The rows come from 4 hidden closed curves, with some noise, and rows from the same curve form a group. Each curve winds through 8 dimensions. The rows are also pushed far along 6 directions, which tell nothing about the answers.
Some rows, each with its group after it:
[ 32  29 -26  15 -10  31  11  16  -3  12  27 -14 -14  47 -26  -1 -14 -40
 -13  15  16]
Q
[-25  16  10   9  -1  35  14  30 -32  16  54  34   4  15 -33   2 -42 -13
 -16  15  34]
Q
[ 38  -5 -21  -2  -5  16 -53 -12 -18 -12 -18 -37  24 -10  -5  13  17 -13
  11  17  12]
F
[ 16   4  17   3 -18  -8 -28  28  -9  19  12   1  18  11 -20 -16   0 -14
  -7  18   8]
X
[-13  16  -7   2   4  11   9 -12  19  -6  -1  -5  38  14  35  -5  17   9
  20  22   2]
F
[-10  -7 -39   1   7  59  -7   2 -16  12  -4 -18  70  26  41   9   9  13
  28  41  43]
Q
[-35  -9 -10  -3  17  28  28 -12  12 -13  -5  14   5  13  44   3  -4   8
   3 -12  16]
Q
[ -4  22 -22 -21  33  18 -41   9 -31   1  48  25 -48 -50 -25 -28  -8   5
  10  12  81]
F
[ 14   8 -24  21   5  35 -44  -9  -5  -5   5 -25  51   5  23  -5   5  -2
  17  34  31]
Q
[ -4 -33  37  -4   8 -28 -36  -6 -12  14  -3   9  13 -46  24 -16  -9  -8
   8   9 -14]
F
[  8  -2  12  -1  15  12  -7  -3 -17  13  24   8  -1 -15  -3  -9 -16 -37
  17  28  15]
P
[  3  -3   7  -1  -5 -31   6   5   8  12   2   6 -15  -7  -6 -15   2   3
   1  -3 -22]
P
[ -1 -14 -23  -2  -7 -32  -8 -18  29 -14 -34   0 -28  -7  -1  11  27  23
 -22 -45  -9]
P
[  8  -8  10   7 -12 -16  -6  21   5  22 -11   7 -10  -9   3 -11  -7  -4
  17   8 -23]
F
[ 23  -2 -65  19  -5  46  -6 -28   9 -26 -50 -60  36  34  -5  21  30  29
  19  15  23]
P
[-26 -26  13  10   2 -12  13  -4  14  10  -8  15  24   7  31  -9  -5  -5
   2   2 -18]
Q
[-13  -5   2 -19  26  -9   7 -30  -7  -5   0  -5  20 -11  19  10  18  19
  -6  -6  11]
F
[-14  -8  11   1   3 -18 -15  -3  -4  18  17  11  11 -14  12 -10  -7  -1
   2  10 -13]
X
[ -2 -20  -5  -5  18 -22 -38   1 -49  -3  28   1   5 -16 -24   9 -25 -33
 -39 -22 -10]
P
[ 34  -2  -4  27  -4  12 -20   1  -7  23  -9 -20  15  28  -2   8  -6 -19
  -3  11  -2]
Q
[ 30  -8 -18  22 -16  21  18  -2   7  13 -14 -27  25  36   2   9   1  -7
   9  14 -10]
X
[-13  10  23 -18  -4 -12  23   0 -12  50  36  -6  40  31  23  -3   0 -10
 -11  37 -20]
X
[ 37  22 -24   5 -11  35   9  26  15   9  -8 -10 -14  11   2 -29  14   7
  56  34  27]
X
[ -2  -8  27 -12  -1  20   4  -1 -10  22   2   0  44 -13  26 -10  10  16
  46  42  11]
X
[  0  -8  56 -47  10 -63  -2   1  -1  23  -1  -8   2 -26  39 -48  29   8
  31  21 -52]
F
[-11 -32 -25 -13  20 -18 -18 -22 -12  -3   1  18  -1 -39   7   1   8  -7
  13 -16   6]
P
[ -9   4 -11  14   6  11  -6  -1  -5  15  -5  -1  18   4   2   5  -2  18
   5  16  15]
F
[  2  -3  17 -11   1 -39   3  -4  19   9 -14   3 -11   5  10  -6  18  -7
 -22 -19 -16]
P
[-23  17  37 -13  -9 -20  48  21  11  21  27  16  -1  25  -4 -27  -6  10
  -7  10 -21]
P
[ 10  17  13  -5   8 -27 -40  13 -11  22  25  14  -6 -11  -9  -8  -2 -30
 -28   5  17]
X
[-19  10  14  -8  -1   6   3   0  21   3  -9   8  20 -24  36  -8  18  27
  33  28  10]
Q
[-13  10 -21  11   6  11  52  -5  11 -20  -8   3 -17  51   5  37 -14 -26
 -29 -40 -26]
X
[ 17 -33 -16  16  13 -19 -33 -35   2 -10 -54 -14  33 -28  11  22  32  18
  15 -14  -2]
Q
[  17   21   -7   -7  -24   -1   27   15   32  -15  -34   19 -101  -34
  -37    3   16   60   40  -34   -5]
Q
[-10   4   6 -10  12  13   0 -16  13 -10  -5 -13  39   8  50 -15  22  12
  21  20   8]
X
[ 20   3 -18  -5 -20 -22  -4   9   5 -40  -5   7 -74 -26 -64  -2   1   0
   1 -42 -18]
F
[ 34 -20 -10  -1  18 -62 -34 -36   0  -4 -44 -29   8 -20  -8  16  34 -16
 -14 -19 -29]
F
[ 34  -3 -56  17  -4 -11  -7 -29   8 -19 -33 -43  11  28 -19  29  23 -15
 -10 -19 -24]
X
[ 18 -11 -22  12  23   8 -57 -17 -26  -5  18 -20   9  -1 -18 -11 -12 -41
 -25   9  36]
F
[ -1  10  -6  15  -8  10  30 -12  13   7  12   5  13  27 -16  24  -5 -30
 -21   6   4]
Q
[ 33 -38 -23  -8  19 -23 -88 -55 -15 -28 -67 -68  35 -47  13  13  50  38
   7  -6   0]
P
[-11  -7   2  -1   2 -23   0  18  -4 -16   1  11 -36  11  -7  -2 -21 -11
 -44 -49 -20]
F
[-32   8  10 -15  -2 -19  35 -11   7  -1   6  13  28  36  37  30  11   1
 -38 -37 -38]
P
[ 39  -5   2  12  -4 -51  11 -17  14  -1 -44 -31   6  30 -15  23  20 -29
 -28 -26 -58]
F
[ 12 -12   6  -8 -22  -8   5   1  -8  -4   0 -14   3  -3 -23  -6   4  -1
  17   5 -29]
F
[ 37  32  20   2 -13  10  18  31   7   8  -4   3 -20  28 -20  -4   1 -20
   3   8   8]
X
[-34  -7   9 -15  25 -17 -30 -14   3 -30   4  32 -16 -68   9  -6   1   8
  -3 -13  33]
Q
[ -7 -26  18 -23  21 -21 -10 -25  -8 -23 -18  -9 -17 -33  15 -11  14  21
  10 -26 -17]
Q
[ 13  23 -14   4   5  10  -6  -8  19 -18 -12 -14   7   2  10  -5  19   7
  23  13  11]
F
[ 34   6  25 -29   3   3 -20  17 -28  17  -4 -25 -26 -17  -9 -21   6   5
  26  24   5]
Q
[-12  -3  -3  -2 -15  16  21  20 -11  -1  32   8 -19  24 -24  -9 -27 -15
 -16 -10  -7]
F
[ -1  11   7 -20  -3   0  32  24 -10   1  31   3 -41  16 -24 -30 -17  -3
   6  -1 -14]
X
[  8  -6  -3 -24  28 -33 -40  -5 -25  -2  18   0  18 -19  -3 -21  14 -32
 -11   5  16]
X
[-37 -22 -11 -27  35 -44   1 -38 -12   1   9  25 -13 -40  26  21   9   1
 -22 -40 -13]
X
[-13 -11 -17  -4   0   1 -21  -7   4 -23  -8  -1  39 -22  29  -9  17  17
  27   7  -2]
F
[ 25 -12  40 -31  35 -86 -35 -36 -22 -12  -1   4 -60 -80 -33   4   8 -23
 -21 -39 -33]
X
[ 12  -5 -18  21   2 -14  -4 -18  15 -20 -32  10 -10 -12 -16  25  12  11
  -5 -36  -4]
Q
[-33   4  48 -10 -13   5  39  23  17  44  13  24   7   5  39 -19 -10  15
  26  39 -12]
Q
[ 15  14 -35 -11  14  27 -21  28 -23  10  32  10 -30 -19 -28 -38  -3  -2
  34  33  65]
P
[  2  -1  13  15 -21  -8  36 -17  16  11  -9 -14  14  20   2  27  -4   3
  -7   1 -47]
P
[ 27  14  19  13 -22   6  54  -6  16   7 -28 -33   5  47  -3  21   5   2
  18   9 -60]
X
[-21   0  17  -4  21  -3   7   3  -4  -9  10  11  -5  12   7  -9 -15 -18
 -22 -10   4]
P
[ -6   1  -5   0  11 -29  14 -26  -5   1  16   0   6   6  -9  22  -4 -23
 -27 -16 -31]
X
[ 28  30 -17  21 -14  10  36  11  25   2   0   6 -37  41 -35  18  -9 -38
 -22 -13   3]
Q
[  4   1 -25   5 -14  46  14  22   4  17  -8  -5 -20  20  14  -8  -9  16
  41  23   9]
P
[ 37  -7   1   6   6  -8 -56  -3  -6   1 -32 -33  -1 -10  21  -5   7 -11
   8   5 -11]
P
[-18 -11 -32  21  -6  -1  10 -41  31 -22 -23  -1   2   3   0  37  10  17
 -31 -32   2]
P
[ -2  22 -35   0  13  45  19   0  -3  -4  23   9 -17   1 -16   2  -6   1
  15  19  57]
P

New rows, each followed by its group:
[-32  -2  23 -23  17 -10  10   1   7 -12  24  36 -11 -24  26 -19   1  10
 -14 -20  24]
X
[  2   5  37 -34 -11 -18  51  23  -2  45   1  -8   1  19  13 -27  17  28
  35  30 -36]
P
[ -8  26  26 -10 -14 -23  19  19  10  21  22  32 -33  -8 -17  -1  -2   9
  -8  -8  -9]
X
[  8  -6 -32  19 -10  18  12 -38  15 -28 -27 -25  60  35   6  39  26   1
 -17 -13   2]
X
[-26  -2  -2  -6 -11  12  46  27   4  -2  16  13 -19  35 -11 -12 -22 -18
 -10  -2  -9]
Q
[ 10  -5  -5   3   7 -34 -19  -1 -12  -8  -2   9  -2  -6 -27   6   1 -30
 -18 -21 -13]
X
[-29 -20  15  -2   7 -17  24 -12  16   4  -9  39 -30 -33  27  16  -7  20
  -4 -38 -15]
X
[-34  -8  -2 -22  11 -32   5  -8   1  11  11  25 -34 -23   3  -4   7  16
  -5 -19  -9]
F
[ 28 -10 -11  -4 -10  -7 -10 -18  -5  20 -20 -24  22 -10  -2   6  31  28
  35  16 -14]
Q
[-52 -28  10 -10  -1 -18  31  -7  -2  -8 -10  21   7 -12  19  20  -3  49
 -16 -42 -30]
F
[-40 -18 -17 -11  11  33  -6   2 -16   1  14  14  12 -11  31 -10  -9  32
  18   1  26]
Q
[ -1   2 -25  -7  -8   9  44   6  11  11 -18 -13   7  38   9   2  16  19
  15   4 -11]
P
[-12   4 -41   4   6  13  -6 -20  19 -33 -26  11 -54 -34 -14  16  14  53
  15 -36  26]
F
[-23   6  -3 -10   9 -16   1 -16   6 -11  28  25 -15 -35 -15 -14   4   0
  13   0   8]
F
[  4 -10   6   5   4   4   1  -4 -11  15  15  -5 -12  10 -16  -7 -17 -15
 -12   4   1]
F
[ 10  14  17 -24  12 -22 -38  -1 -18   8  18  -3   6 -39  -5 -24  17  -3
  26  36  11]
F
[ 20  -6  10 -12   6 -39  19  -4  17  -5 -27   6 -33 -15   4  -1  19   2
  -1 -34 -24]
X
[-18   6  40 -12   0 -16  17   6  16  12  -5  15 -24  -6  46  -2  -5  20
  -4 -17 -34]
P
[ 12 -13 -12  -4 -10 -20   7  11   4   6 -17   0 -27   6 -19  -4   4 -11
  -2 -14 -17]
Q
[  3  24 -52  16 -31  38  44  20  14  -9 -14 -31  37  84  -1  15  12  14
   8   9 -15]
F
[ 31  13  19 -19   0 -31  21  -2   5   9 -19  -9 -64 -19 -16  15   7  10
  -3 -22 -31]
P
[-43  -7  42   7   2 -15  60   9  10  41  33  31   2  22  20  -4 -40 -17
 -30   9 -28]
P
[-10  14 -16  17 -10   7  21  -9  44  -9 -19  25 -23 -14  19  14  12  33
  18 -19   4]
X
[ 54  -4  33  -5 -10 -15 -15  13 -32  12 -11 -44  18  22 -58  -8  -2 -47
  -3  35 -23]
Q
[ 17   0  24  -3   2 -16 -12 -13   1   7   1   4 -12 -38 -21 -11  11   3
  26  18   4]
Q
[ 11   6  -1   2  13   8 -14  12 -13  20   4   6   3  -4  15  -4  -2   1
  10   8  21]
Q
[ -4  -6  -2 -10   5  16 -20   0   3  -8   8   3  22 -12  25 -29  16  13
  13  13  37]
X
[ 39  -5 -12   2  14  34 -27  12 -42   1  16 -37  22  26 -18 -16 -16 -50
   8  33  24]
X
[ 49  30 -42   9 -22  24  -7   4  49 -11 -68 -30 -36   6  22   2  51  47
  58   3  10]
X
[ -5  -1 -20  25   3  30  -4   8  -2  16  14  13  11  17  10  -1 -17  -6
   3   5  23]
Q
[ 35  -4   9  -9  -6 -32  -6  20 -15  14 -19  -8 -42 -15 -40   0   3   3
  -1 -16 -22]
F
[ -1  -1 -35  11  -7   2   3  13  -9 -18  17   9  -9  11 -49   0 -13 -21
 -14 -11  11]
Q
[  5   6 -18 -15   9   7  -2  15 -23  15  27   2  -4   3 -23 -16  -3 -11
   1  18  30]
P
[ 13 -16  39  -2 -33 -11  28   7 -19  28   8 -34  62  50  -9   0  -7 -27
  -1  34 -64]
F
[  0 -10   8 -23   5 -34  -7 -17 -11  17  10  20 -17 -52  -7  -3  19  27
  18  -9  -6]
Q
[-43 -11  -8 -16   0  -7  34  -3   6   9  34  29  -9  -9  26 -20  -2  27
  16  -9 -11]
Q
[  3  13  25 -16  16 -29 -20  16  -4  36  29  24 -33 -34  -2 -38  -4 -16
  23  31  10]
F
[-46   5 -29 -17  11   5  21 -27  25 -23 -10   0  29  18  57   8  32  30
   4 -15  -2]
X
[ -9   5 -18  -5 -15  19  11  23  14  30  16  26 -21 -20   6 -26   3  30
  53  32  26]
Q
[ 38  12 -13   8  -9 -12 -38   8   4  -6 -15 -13 -50 -24 -31 -14   4   3
  19  -2  -3]
X
[ 15 -24  -7 -10  14 -40 -46  -2 -17 -20 -28 -10 -23 -45 -18 -15  12  21
   2 -29  -6]
F
[-25 -20 -53  11   0  15   2 -40  47 -34 -38   2  19 -19  50   5  33  35
  36 -10  13]
Q
[-26 -17  -2  -6   4 -18  19 -25  21   2 -27 -23  43  33  54  -4  27  23
   6  -2 -43]
F
[ 13   8   0  -3 -16  -6  26  -3  37  11 -58 -24  32  14  48  14  45  41
  43  18 -32]
Q
[  4  -7   4  -4 -14   1  16  16  -8  15   4 -12  32  20 -13 -19   0  -2
  27  34 -15]
Q
[-22  24 -12   9 -15  33  34  27  29  -5   6  42 -63  -4 -10  -2 -18  21
  11 -10  31]
Q
[-61 -14  10  -5  -1   2  27  16 -11  15  23  28  32  12  27  -1 -20  31
 -12  -5 -12]
F
[-34 -10 -48   0   1  50   3   8   1  -7   2 -11  61  28  49 -12   4  10
  27  37  32]
Q
[-18   5 -10 -27  22 -37   1 -19   9 -16   4  10 -15 -22  16 -10  25   8
   1 -22 -10]
X
[ 48  28  33  -2 -14 -23  12  30  15  22 -11 -14 -38  36 -20 -20   4 -33
  -5   8 -24]
P
[ 11   4  41 -27   9 -28  13  20   3  28 -17  16 -42 -34  28 -22  14  39
  39  -1 -17]
Q
[-35  -2  15 -20  15 -18  -4  -4  -6 -34  27  29 -18 -28   9  -9 -10  -2
 -25 -36   1]
F
[-34 -35  23 -31  35 -48 -58  -2 -38   4  12  26   1 -79  15 -21   0  26
  -5 -14  11]
F
[ -1   6  10 -16  20  12 -17  25 -45  15  44  18   3 -23 -16 -15 -22  -8
  -5  19  45]
F
[ 50  10 -25  16  -3  12  -4  -3  15   1 -36 -30  -8  24  -7   6  17 -21
  13   8   9]
Q
[ 34   6  30   8  -8   3   0  -2   4  34 -16 -16   2  13  15  -1   8   9
  23  20 -20]
Q
[ -1   0 -23  18  -2  14   8 -22  16 -10  -7  -4   3  -8   6  18  -1   6
  10   2   2]
P
[ 60  -4 -17  -7   6   8 -39 -13 -25   9 -24 -45  22 -16 -11 -11  36  12
  53  35  16]
Q
[ 18  19  21  -9   8   1  22  21 -13   1  -4 -14 -20  36   0  -2 -12 -23
  -7  -5 -24]
P
[ 43  19  11 -14   9 -27 -40  12  -3   7 -14  -3 -27 -49 -12 -15  21  -2
  23  16  19]
Q
[ 49  -4 -24   2  -8  32 -37  15 -20 -24 -24 -30 -19 -12 -42 -17   9   4
  47  15  24]
X
[ 11   9   7 -13  14   5 -14 -17  16 -27 -38  -3 -25 -47  17   4  28  37
  35  -4  20]
Q
[-45 -36 -11 -11   2 -21 -10 -31  20 -34 -34  10   2 -44  30  11  19  45
   4 -37 -17]
Q
[ 29  25 -27   1 -14   6  -5  24  -2  -4  -1 -30   2  40 -18 -17  11 -12
  13  19  -8]
F
